The same things were measured in two ways. Each way mixes the same 11 hidden numbers, adds some noise and spreads widely along 5 directions of its own, which tell nothing about the thing.
Some things both ways: the first way, then the second way.
[ 20.9   9.8 -11.0  12.4   2.6 -22.6 -21.3 -20.4 -16.4  -1.1  -8.4  14.2
 -12.3  -0.5   5.9  -3.7 -20.8   6.4  12.9   3.7 -22.1 -26.6   4.2  15.5
  22.6]
[ -9.1  -8.3  -0.2  -6.6  20.0  -1.8 -39.8   6.7 -10.0  15.0 -35.6  26.5
   5.3  -1.8   8.8   6.6  -4.1   0.2  -1.1]

[  5.8 -13.5  11.9 -21.2   9.5 -16.2  -7.4 -12.0  13.7 -10.0   8.5 -33.2
  20.3  -0.2 -27.2   9.8 -11.7  -3.7 -15.1 -30.9   2.0  -6.5  -3.0 -11.3
 -13.3]
[ 19.1   8.4  -9.2  -7.1   7.7   9.8   4.7   1.9  -2.6  -6.7   2.4  -0.5
 -20.4  -3.4   3.6  -3.9  -0.1  15.3 -17.6]

[ -9.4 -12.0  14.0  -4.5 -21.0  -0.2   1.0  21.1  -7.0  35.3  33.1  -0.5
 -28.0  10.2  11.2 -29.5   1.9  -7.9  10.7  13.2  10.0  -3.9   5.2  48.5
  -3.6]
[-20.6  -0.8 -10.1  -9.1 -13.4 -26.6  20.6  -9.1  13.4   2.9  -8.8  -9.0
   0.2   2.4  -7.7  -4.7  -7.9   9.9  -4.1]

[ 13.2 -11.3  -5.7 -10.5  12.0  -1.6  11.7 -13.2  -4.5  -9.6 -50.7   6.9
  11.8   3.9  14.5  -9.5  -1.5  -7.4  -6.1 -12.9 -14.5 -27.2 -15.0 -29.4
 -10.7]
[-10.6 -10.0   7.7 -14.8  -2.4 -24.6   4.7   5.6   3.5 -21.9 -18.0  24.4
 -11.1   8.4  16.0  11.3 -15.1  -7.9 -21.9]

[ -2.4  11.4   4.4   9.0  -1.0  -1.4   8.7  -9.7  -8.0  -0.2  -4.9  12.3
   0.9  -1.4  -6.0   6.2  16.5  11.9  -9.1 -12.0   7.5 -11.0 -17.8  -4.8
  21.9]
[ -5.7 -39.2  28.2   3.2   4.6 -15.6 -15.5 -14.9  -1.5   8.3   6.0  40.7
  15.6 -23.0  13.4  19.3   3.7  -5.1 -10.2]

[ -4.7   6.9  -8.8  37.7   9.1  16.9  -2.3  11.5  32.2  -6.4   5.0  17.3
   2.4   1.9  -5.2 -17.0  22.2  25.1   5.9   4.7   2.7  -6.5   8.1  -2.9
  -4.0]
[  6.0  -9.1  11.9  -4.6   8.5  12.2  12.2  -3.6  -8.7 -16.0  -3.5  -1.8
   1.1  -1.4 -10.1  -0.5   6.0   1.5   0.3]

[ -0.1   7.0  -3.8   2.5  -0.9  -6.7   4.0   5.0   3.1   4.3   9.5  -5.0
  -3.8  -2.5  -4.4 -18.7   8.6 -15.5   0.1   2.1  22.1  10.7  -7.1  15.4
  -2.1]
[  7.3   1.9 -15.3  25.7 -18.2   5.5 -26.8  -3.6  15.4  45.4   4.0  -8.2
   5.3   0.8 -21.7   0.5  -9.0  -0.4  14.3]

[ -8.0  -6.8  14.6  -2.9  12.6   8.5   6.6   2.0  -1.6  14.7  -0.9 -11.2
  -1.7  10.6   3.6   0.0  19.5  -1.4  -8.8  -6.6 -10.5 -11.5   2.0  13.1
 -17.6]
[-28.3  -5.3   1.5 -12.8  29.1  -1.4 -22.0  -3.6  11.7   6.7 -25.0   8.9
  -0.3 -19.8   7.7  -6.5 -11.9 -29.2 -34.1]

[  6.5 -13.0  -0.9  -8.3  -6.6 -11.2   4.7   0.5 -16.3  -4.9   0.4  11.0
   0.5  -2.5  10.1   3.2  -8.5 -10.5   5.9   0.3   0.3 -14.5  -4.7  -6.3
  15.8]
[-21.2  35.9 -35.1 -32.1 -17.8 -29.2  12.9  13.2  -3.3 -12.1 -17.4 -23.4
 -32.4   0.8   7.3 -24.7 -10.9   4.2  11.6]

[ 19.5   2.4 -15.6  -6.7 -12.9 -25.6   4.7 -10.9 -23.2  -0.8 -15.3   3.5
   6.2  -1.1  -0.8  -8.6  -7.5   6.6 -12.5 -25.5  14.4  -6.9 -19.2 -17.0
  39.1]
[  3.3   5.4   3.7   2.8  -5.7 -19.3  -2.7  -2.3  -5.7  12.6 -11.9  12.9
  -5.6 -28.4  -2.2   2.3  -6.8  18.6  -3.0]

[-15.9   4.0  33.9  29.9  11.4   6.0   5.9 -12.0   0.9  10.3  -8.7  12.0
 -10.9  13.4  -9.9  -8.0  19.2 -12.9  31.8  16.4  -5.6   2.2   1.9  -2.5
 -17.7]
[  8.8  49.4  -1.6 -40.5  18.8  14.0   0.4  24.9 -29.5 -41.9 -25.3 -18.2
   5.3  -1.2 -34.9 -16.7  -4.1 -12.4  16.2]

[ 21.8  -3.9  -7.0  21.8  -3.6  -7.7   2.2   3.5 -14.6 -12.0  -3.2   5.2
  -7.7   3.4   5.9 -18.2 -18.3 -10.1  11.9   0.9   3.2   6.3   0.5  -0.6
  -4.7]
[-39.2   2.2 -29.5 -12.2 -14.9  -3.4   3.5  -7.0  21.9   9.0  -6.8   7.3
 -40.8  24.2  30.8  -4.9 -16.8   2.8 -25.7]

[ -6.4   6.5  -0.7  32.9  22.4  23.3   4.2  40.3 -15.6  24.2  34.5   5.5
 -25.3   3.5  35.5 -17.9  18.4 -19.6  13.6  37.4  -6.7  15.0  32.0  36.7
 -19.0]
[ -7.3  -6.3  -1.5 -21.8 -11.5  -7.1 -15.0 -12.6   3.6   6.7 -13.3  17.0
   3.3   3.4  19.5  17.2  -5.2  -0.6 -13.5]

[ 3.2  6.5 26.7  1.2 21.3 -7.0 -1.4 -8.0 -0.8  2.9 -4.2 -8.8 13.3  6.7
  6.7 14.1 -0.3  9.4 -5.3 -6.8  4.1  1.0 -0.1 20.3 -3.7]
[ -1.0   1.2  -8.5 -27.6  36.7  10.0  -7.1 -13.1 -21.3  -9.2 -19.4  -1.5
   3.6  -6.5  27.2  -3.8   7.6   7.6 -14.0]

[ -0.7  11.1   0.1   5.3   6.4   9.5 -25.6 -20.0   6.0  -6.8  11.2  -2.7
   9.7  12.9 -33.5  10.5 -14.4  26.6  -3.5 -19.3  -7.2 -23.2   2.8  -2.8
 -15.4]
[-26.7  -8.2  -0.7 -22.5  18.1  20.2 -14.6 -27.7   3.5   0.7  -5.3  13.2
   4.2   1.1  14.2  10.6  -9.9 -31.3 -27.3]

[ 27.6  28.8 -35.6  39.1  12.7   8.9 -26.8 -11.7 -10.3  -7.2   7.1   4.4
  11.0   8.7   0.5  -5.0 -13.2  53.4 -22.7 -19.1 -12.0 -11.4  13.3  11.4
  14.1]
[ 22.9   9.1  14.4  16.1  10.0  19.9  16.9  13.5   5.0  -3.1  12.5 -33.1
  18.6  -0.6 -23.6 -18.6   7.7  21.0   1.9]

[  4.6   9.7  -3.8  -2.2  -8.4 -12.5   2.7  -9.7 -15.1  14.3  -8.6   2.5
   1.3   2.0  -5.1 -18.0   0.8   2.0  -4.1 -16.4  18.5  -2.3 -19.2  -9.9
  22.4]
[ -2.8  11.5  -5.0  -8.7  -0.8 -15.6   0.4 -14.3  -3.1  11.8 -12.6   6.0
   1.6 -21.6  -5.6   6.0 -14.5  12.4  -4.2]

[ -6.5   3.4  22.2  21.1   7.7   6.4  16.7  10.3   6.2  -0.5  -5.8   6.5
 -20.5   2.7  -1.4 -13.6  13.3 -18.4  15.4   5.2   8.9   9.6 -11.2   3.6
 -23.1]
[-12.2  22.2  -4.4 -27.2  14.3   7.3  -3.6   5.4 -12.6 -16.5 -23.6   7.9
   2.5   8.5 -19.6  -1.7  -7.6   0.6   0.4]

[ 16.6  -7.9   6.6  -5.9  -1.9  -1.7  -4.7  -7.4 -10.4   5.0 -15.8  -0.3
  20.8  15.0  -4.4 -17.4 -30.0  18.0  -4.2  -9.2  13.3  -4.1  -1.0  -5.4
  10.5]
[  4.8 -19.0  25.7  27.1  -9.3  -2.3  30.4 -15.3  -3.9  -2.5   9.5   8.8
  13.9   5.9  14.3   9.5  -1.7  37.4 -15.5]

[  3.6 -15.3  12.4   5.4 -19.2 -13.9  -2.2   0.8   5.6   2.4  23.6  -4.8
   2.2   8.6 -11.1 -14.1  -4.3   7.3   6.5  -1.2  18.3   5.4   3.4  29.4
   8.3]
[ 12.0  12.1  -5.4   2.4   7.2   5.6   9.8  -4.9 -21.3  -4.7 -10.4  -8.9
  -7.5 -14.1 -10.4 -12.1   4.5   8.5  -0.2]

[  4.3   7.7  -5.2  15.3  -3.4 -13.1   1.9 -15.9 -12.4   6.8 -10.6   5.0
  -6.6  10.9  16.9 -11.3  21.1  -2.8   5.2   4.3  -3.7  -5.6  -4.1  34.8
  -0.8]
[-14.5 -26.6  -0.8  -2.1  -9.9 -14.4 -13.3   7.5  27.5   6.9   1.8  -0.4
 -12.3   4.3  14.8  -4.1  -1.8 -28.1  -9.4]

[ -3.6  -6.3  15.6  -1.4  20.9   6.8  18.2   1.8  -7.1   7.8 -22.0  -4.2
   0.0  -3.9  -1.6 -16.0   7.0 -30.4   2.6   4.1  -0.6   2.3  -7.8 -29.7
  -8.2]
[-14.2  -2.7  10.4   2.2  -2.9 -14.7  -2.1   0.5  13.2   4.0  -4.2  31.2
 -12.6   5.9  20.8   9.6 -21.1  19.1 -23.7]

[ 23.2   3.8 -16.7  -7.8 -16.9 -43.9 -16.5 -26.8 -15.8  -6.7 -21.4   4.0
  14.1   6.7  -7.0 -12.8 -26.9  -0.9  14.7  -3.1  23.0  -6.3  -5.6  13.1
  30.5]
[-17.2  22.1   6.8  -6.8  14.8  13.5 -33.7 -17.6 -20.6  16.5 -54.2   9.3
   3.7 -10.7  24.3  -3.5  -2.0   4.4   7.5]

[ 11.9 -12.5   8.4   1.4  16.4 -10.8 -18.9 -11.0  12.9 -10.9  -8.2   3.0
   7.9   6.8  -0.5  12.0 -20.6  10.4  16.1  -4.9 -26.9 -32.9  16.6  -9.0
  -9.1]
[-12.4 -20.7 -25.6   8.4  -8.0  10.0 -14.8  23.5  18.6  20.9  -6.1 -21.9
 -21.9  22.4   3.5 -19.7   4.1  -7.7   2.5]

[  6.5   3.6 -15.5  18.6  12.8   5.8 -12.2  15.6  -4.8  10.2  18.8  11.0
   4.3   4.4  29.5  -6.1   6.4  16.7   4.1  13.3 -10.2 -11.1  26.0  20.3
   6.7]
[-31.5 -20.6  30.2  13.1   0.1  -7.3  -0.3 -12.9  23.7   8.4 -20.6  -3.9
  13.0   3.5  25.2 -21.9  31.1  20.8  -2.8]

[ 15.3  -2.5  -5.5   4.3  -4.3  -5.8  -4.7   1.7  -9.4  -6.4   3.4   6.9
   8.1  11.7  19.1   7.7  -7.6  26.2  -9.5  -7.9   3.1 -10.7   6.0  31.4
   8.1]
[-12.5  -0.3 -46.8 -29.5   4.1  -4.6  -4.5  -8.9 -11.2   5.9 -13.9 -24.0
 -24.1  -8.7  21.1  -9.4  -9.7 -29.2  -9.4]

[-12.3   5.6  22.1  -3.6  20.9   3.6   8.5  -8.0 -18.6  31.3 -17.1   9.3
   6.9   3.6   8.8 -10.1  14.1 -13.9   8.0  15.1   1.7  -5.8  -2.9 -15.7
  18.0]
[ 24.8  36.0 -26.2 -19.1  -3.7 -25.0   1.2  17.2 -17.0   3.4  -3.7 -27.2
  -2.8 -21.5 -13.1  -3.3 -28.9  10.9  19.6]

Other things, the second way, with their names:
<118>: [-16.1   8.5  10.7  10.7   0.6   2.3  19.3  25.4  19.5 -14.1   3.4 -27.7
  -6.5  13.6  -3.5 -34.8   5.7  16.3  -1.9]
<98>: [-25.0 -24.3 -22.0  -0.6 -24.6 -25.8  24.5  19.5  20.4   7.9   6.7 -26.6
 -17.0   7.7   4.5 -15.0 -12.0  -0.3  -0.7]
<330>: [-18.1  15.0   7.7 -12.9  13.9  28.6 -40.8 -16.6 -24.9  13.0 -41.6  21.4
  10.8 -19.1  14.5  11.6 -12.9 -28.0 -11.3]
<207>: [-41.0 -11.4 -23.3 -28.0 -32.8 -29.4   2.2   2.1  44.6   8.3   7.5  -8.2
 -43.6   1.3  31.7 -14.7  -6.9 -15.8  -7.5]
<60>: [-12.6  14.7 -30.6  -6.9 -28.6  16.6  -8.4   3.9   2.0  13.8  -2.5  -4.8
 -30.6  13.7  11.5   4.7 -26.3 -14.7  -5.4]
<412>: [ 12.4  15.2  13.1 -17.5   5.6 -10.9   6.6   7.3 -23.9 -24.2 -18.3  14.0
  -9.8 -13.2  14.0  -2.3   5.7  25.7  -3.1]
<358>: [-10.6 -11.7  12.1  -4.7   7.9  12.3 -17.1  -0.2  -3.6   1.9  -5.7  21.0
  20.4   4.7 -18.2  11.7   0.1 -11.9  -5.3]
<467>: [-20.1  14.8 -37.5 -16.6   2.0  10.0   1.3 -10.2  13.9  13.2   0.2 -14.6
 -18.3  21.2   0.8  -7.4 -19.7  -0.2  -9.7]
<107>: [-18.4  -1.7  -4.7  -2.6  -3.1   0.4  24.9  24.4  27.9   0.7   1.5 -37.3
   0.1   9.5 -16.3 -23.8  -3.6  17.7 -12.4]
<289>: [ -0.5 -31.3   0.6  -5.4 -15.5  -8.1  17.9 -10.6  -1.0  -3.7   3.3  -3.1
   0.2  14.3  28.2  11.2   2.6  12.2  -5.4]
<37>: [  6.2   1.2  21.2   8.8  20.3   2.1 -10.3 -16.2   2.4   1.9 -20.9   6.7
  10.2  -9.9   5.2 -11.2  23.7  17.5  -9.0]
<326>: [-11.7 -22.3  -0.1  20.7  -4.8  21.8 -12.5  21.2  26.7  39.2  13.4 -13.0
   0.8   8.0  -5.9  -4.1 -15.5  14.0  -2.5]
<259>: [ -2.7  -7.5  19.7  39.3  -0.2   6.1  -9.0 -12.1   2.9  19.7  -9.6  18.5
   2.6  -0.9   1.1  -6.4  15.0  25.7  -7.4]
<277>: [-21.0  18.4  17.8 -32.3   9.7 -10.9  47.9 -23.2  -4.7 -47.6  -5.7  -4.0
   2.7  13.3  37.9  -4.7   0.4  30.0 -31.2]
<32>: [ 25.7  -4.1  21.5  -4.2  -8.8  23.7 -28.7  -0.8 -14.9   8.8  -1.4   6.9
  26.8 -12.3  -5.5  13.9  10.2  -8.5  11.1]
<313>: [-29.2  -5.4   4.2 -20.7  19.8  -3.0   0.5   5.2   4.2  -4.1 -15.7 -10.9
  13.6   4.3   9.0 -15.4   3.9   8.3  -0.2]
<307>: [ 20.6 -15.5   1.3  18.4  -4.8  -4.2 -12.8 -17.2 -20.9  21.7 -10.3  13.8
  10.2 -16.4   3.7  16.3   1.2   8.4   0.5]
<357>: [ -2.7   7.6 -45.3 -23.1  10.4   7.2  -7.9  -0.9  -5.1  29.4 -20.5 -38.8
  -0.9 -20.5 -21.7  -9.4 -15.2  -9.9   1.8]
<106>: [  4.7  33.2   4.6  -1.6  25.2  14.1 -49.5  10.3 -22.2  11.0 -20.9  20.1
  19.1 -10.5 -24.6  -1.5 -10.1  -5.3  11.5]
<145>: [ -3.9 -33.4  -9.9   8.7  -6.2 -14.0 -19.6  13.0   5.8  20.2 -13.6  10.8
 -14.3 -11.7   0.2   1.9  -2.3 -18.9  -3.7]
<164>: [ 27.2  15.0   0.9   8.2 -11.4  -1.4 -22.0   6.3 -14.5  11.2   2.7  12.6
   2.1 -10.1 -11.6   4.3  -0.3  13.6  19.1]
<517>: [  5.5   5.2 -10.0  -2.5  -3.7   8.5 -11.1  21.8  -6.4  -0.7  -8.3   8.0
 -13.8  21.1  -6.7  -1.9  -1.3  16.2   9.6]
<497>: [-10.9  15.3 -49.9 -50.6 -17.9 -33.9  14.0  -9.0 -12.6 -16.7   1.7  19.3
 -60.4   3.6  37.1  13.0 -34.8  -7.2  -9.2]
<333>: [-13.9 -20.6  -4.6  33.8 -34.3  -9.5  -0.9  -8.2  31.0  39.2  14.6 -16.5
 -13.0  -8.6  -0.1 -14.8   4.7  -4.3  -1.1]
<161>: [ -9.2  -7.7   5.3 -10.0 -14.2 -13.3  11.0   7.8  -8.7 -11.0 -10.3  -2.5
   5.8  -4.2 -11.0  -5.2   5.5   2.5  12.7]
<514>: [-32.1 -37.7  -8.1  21.1 -18.6   4.3 -48.7 -22.3  19.4  45.5 -15.1  24.9
 -21.7  -6.8  28.6  -0.1  13.8 -36.1  -5.0]
<149>: [ -1.6  10.0   1.4   6.8   5.5  -0.9  -1.0  18.7   3.2  -5.2 -13.8   2.0
 -12.9   9.0  -8.1 -13.3  -7.9  10.8   0.5]
<418>: [-24.2   0.6  26.8  23.8   0.4  14.2   5.5 -16.8  -2.5  -3.1  -9.0  13.4
  12.8  11.3  -2.3 -10.3  12.8   7.9  -8.9]
<421>: [ 36.1   1.0 -32.5 -27.8   7.6 -13.2  -5.8  21.6 -27.3 -14.9 -22.5   9.7
 -21.6 -10.5 -19.6  11.4 -12.0  -7.8  -2.9]
<400>: [-32.4  27.7  31.5   0.1  -3.7   7.2  21.5  28.0  39.7 -15.6  -8.5 -38.3
   6.5   6.2 -22.7 -45.0  10.4  19.4   2.0]
<52>: [-25.2 -28.9  32.3  39.4  -7.6   1.5  -6.0 -22.8  21.0  27.5  -0.9  11.9
  16.6  19.6  30.0  -5.5  17.6  27.3  -3.0]
<354>: [ 21.9  -2.0 -26.9  -8.7 -15.8 -14.6 -11.0  22.8  -5.0  15.2  -9.8 -17.7
  -6.7 -11.9 -30.3  -5.2  -2.5  -5.3  22.3]
<452>: [ 20.4 -15.0 -15.6 -10.0   4.7  -0.3 -34.3   4.1 -13.4  10.7 -18.6  30.7
 -12.7  -6.1  13.5  17.9  -1.2  -4.4 -12.7]
<139>: [ 20.7 -10.3  39.6  40.9   2.0   4.5 -12.2  -5.9  -5.7  16.2  -5.1  -7.5
  45.1  -9.6 -13.3  -9.4  28.3  19.3  17.1]
<137>: [-17.8  -1.5  10.6  16.7  35.4  11.3 -24.7 -45.8 -12.3  20.4 -36.9  44.3
  16.1  -7.9   1.8  12.6   0.0   4.6 -34.3]
<158>: [-21.3  -2.1   3.8  19.8  -6.2   5.0 -15.6 -29.4  23.5  25.2  11.1   2.2
  15.8   1.1 -15.0  -4.6  -1.3 -24.0  -5.4]
<306>: [-15.1  17.5  18.1  -7.0   9.8   2.4 -17.0  13.6  15.0  -2.9 -10.0  -4.8
   0.9 -12.9   0.0 -23.0   5.6   0.3   3.2]
<28>: [-29.1   3.3 -11.9  -7.4 -18.5 -14.1  12.2 -11.4  22.5   5.7   8.4  -8.0
 -15.0   7.6   5.8  -7.6 -13.9  -4.9  -4.9]
<203>: [ -5.9  12.1   3.5  13.4  20.4   5.4 -26.6  -3.7 -11.6  20.9 -36.5  -1.2
  10.1 -16.4  -3.7 -13.5   2.5   5.0   1.1]
<511>: [ -0.4  -8.0   3.1   5.0  -6.0 -18.8   1.0   7.1  -8.9   9.5  -9.2   2.8
   3.9 -16.2  -5.4   2.2 -10.3   7.4   5.1]
<108>: [-13.8  -5.7  22.4   3.6  36.6  -9.3  -5.9   1.2  12.7  -1.2 -21.1  20.2
  18.0  -1.0 -10.8  -6.7   3.5  23.0 -18.4]
<170>: [ -6.9 -13.1  -7.8   6.4 -31.6  -9.7 -13.0   4.5  11.1  32.9   5.5  -2.3
   7.3  -2.9 -15.8   6.6 -10.4   0.2  22.6]

Some of these things the first way, each followed by its name:
[ 22.5  -2.9 -11.7   0.0  -3.2 -10.4   6.4   5.7 -11.4  -5.3 -11.6   4.7
  14.0   2.8  18.8 -12.0 -10.6  11.8 -12.1  -7.5  19.2   1.1  -3.6   8.6
  20.1]
<307>
[  4.7 -21.6   1.5 -13.4 -18.0 -24.4  -1.0  -0.5   7.9   0.3   1.9  -0.7
  -7.2   3.3   0.9  -3.0   1.0   0.2   3.1  -5.6  -2.5 -24.0  -1.2  26.5
   9.1]
<145>
[ -4.6  -5.5   6.8  17.2  -6.6   6.1  17.5  27.2   0.1   4.0   4.9  23.1
 -17.5   5.1  17.6  -9.3  17.0   1.1  11.9  11.3  14.2  -0.5   1.0  14.1
   6.5]
<161>
[ -7.3 -16.1  15.6   6.5  30.0  12.1  -4.1  -6.1  20.6   0.3 -15.8   5.6
  11.3  -4.2 -12.7  -8.2   0.4 -10.6  17.8   8.8 -26.7 -25.4  12.3 -46.3
 -14.0]
<149>
[  1.0  19.0  -4.6  33.0 -14.4   7.2 -12.4 -22.6 -22.9   8.6  24.9   8.4
  -5.3  13.3 -10.6 -19.5  -0.5  11.2   6.7   3.1   3.4   3.1  -3.2  21.5
   0.4]
<158>
[ 16.0  12.3  -7.9   6.4 -17.9 -15.2  -3.4  -2.1  -1.2 -10.4  12.2 -11.3
 -16.2   1.7 -12.3 -17.2 -13.7   1.5 -11.3 -15.7  27.4  10.6 -18.2  45.3
  -9.1]
<467>
[ -6.6  16.9  -3.2  43.9  12.4  10.9  -6.6   0.8 -11.8  19.4   8.3  10.7
 -13.3  12.9   0.7 -16.3  22.4   4.3  17.6   7.2 -13.4  -0.5  15.3  -7.3
  -2.4]
<400>
[ 16.3   1.0  -3.8  28.1  -6.7  -9.8 -17.5 -15.3 -23.5  -2.3  -2.2  11.9
   0.0  18.2 -13.7 -19.3 -31.0  -1.2  32.8  13.3  -0.5   2.2  16.7  -4.5
   5.4]
<60>
[ -1.4 -10.6  16.4 -13.0   7.4   0.0  22.6   6.1  -3.0   4.2 -34.6  12.0
  11.9   1.7   7.7  -3.2   7.2  -1.7  -2.4  -8.9  13.7  -8.7 -15.9 -33.7
  13.4]
<511>
[  6.0 -10.9  11.2  -5.4  15.9  -9.1   6.6   0.7  19.2 -25.2 -14.0  -3.9
   1.3 -11.3 -12.1   7.3 -10.0 -20.7   4.3  -6.7  -0.9 -10.2  -8.8 -21.3
 -13.9]
<517>
[  9.4  21.0   6.9  39.7   7.2   5.5   0.1 -11.0 -13.8  -4.4 -13.5  19.1
 -14.4  10.7   1.5  -8.6   0.1  12.5  11.6  -6.1  -3.6  -1.4  -9.2  -5.2
  -3.9]
<358>
[ 14.8   8.9  -7.6  19.3   4.7  -4.7  -8.3 -12.8 -22.0  -7.3 -21.1  13.7
  11.8  16.2  -8.9  -1.4 -18.5  10.5  14.4  -0.7   7.8  -1.1   9.2 -17.8
  10.5]
<330>
[  5.2 -10.3  10.0  -0.8  -2.4  -6.7  -5.1  -8.1  -2.5  -2.0   6.6  -6.8
   0.1   7.9 -11.3   2.4  -8.3   3.8  -0.4  -3.5  -5.0  -9.9   4.0  22.4
  -4.1]
<118>
[  7.8  32.0  -7.7  42.8  32.5   8.8  -5.1  -6.3 -23.7  -2.0 -12.1  16.0
  13.8  10.5  11.2   8.8  11.2  15.2   7.4   0.2  -1.3   8.9  14.6 -21.9
   7.1]
<32>
[  8.8 -14.0   7.1   6.7  -5.4 -16.5  13.5   7.8   9.8   4.7 -10.8  -2.0
 -18.0   0.1  19.2 -23.8  14.7 -12.3   3.5  -1.7  -1.4  -5.9  -8.6  26.1
  -4.6]
<421>
[  6.0  12.1 -10.2  16.1   2.3   0.6 -14.6  -7.0 -12.7 -11.5  32.6   1.5
 -21.5 -12.2 -20.3   6.2 -10.1  -6.6  -3.6   9.2 -11.7 -11.3   4.2  28.5
   9.2]
<106>
[-13.9   2.7  34.9  -7.3  18.8  -3.2  10.4   4.1  19.8   9.0 -15.2 -11.6
  -2.4   3.4 -28.4   3.0   9.5 -11.3   3.9  -9.1  20.1   4.9  -9.3 -11.2
 -11.0]
<326>
[ -0.8   4.0 -16.7  17.2  30.7  23.7   1.8  20.8   5.8 -15.3  23.4   8.2
   6.1 -22.3   2.3   7.7  10.2  -7.6  -9.4  13.6 -10.2  -6.3  16.9 -23.3
   3.6]
<164>
[-16.1  -7.8  20.9  -4.0  -7.9   0.9  -6.4 -13.7  -1.9  18.1  13.8   3.3
   1.1   9.9 -21.2 -11.7  -2.9  -8.2  19.6   4.6   2.6 -12.8  -0.5  -4.7
  -3.9]
<28>
[-20.3   5.4  24.3  10.4   1.8   0.8  -0.1   7.0  -4.5  28.3  11.4  18.0
 -16.9   5.7  -5.6 -13.0  10.4 -12.2  32.0  18.6   7.8  -2.8   5.6  -6.2
   9.4]
<170>
[  9.5 -10.3  10.9  20.7 -22.5  -4.5  -3.4  -6.1 -12.4  -5.5  17.8   5.3
  -4.8  15.5 -13.6 -18.4 -21.3   2.7  18.2   7.8  14.4   9.3   4.1  25.0
  -1.4]
<418>
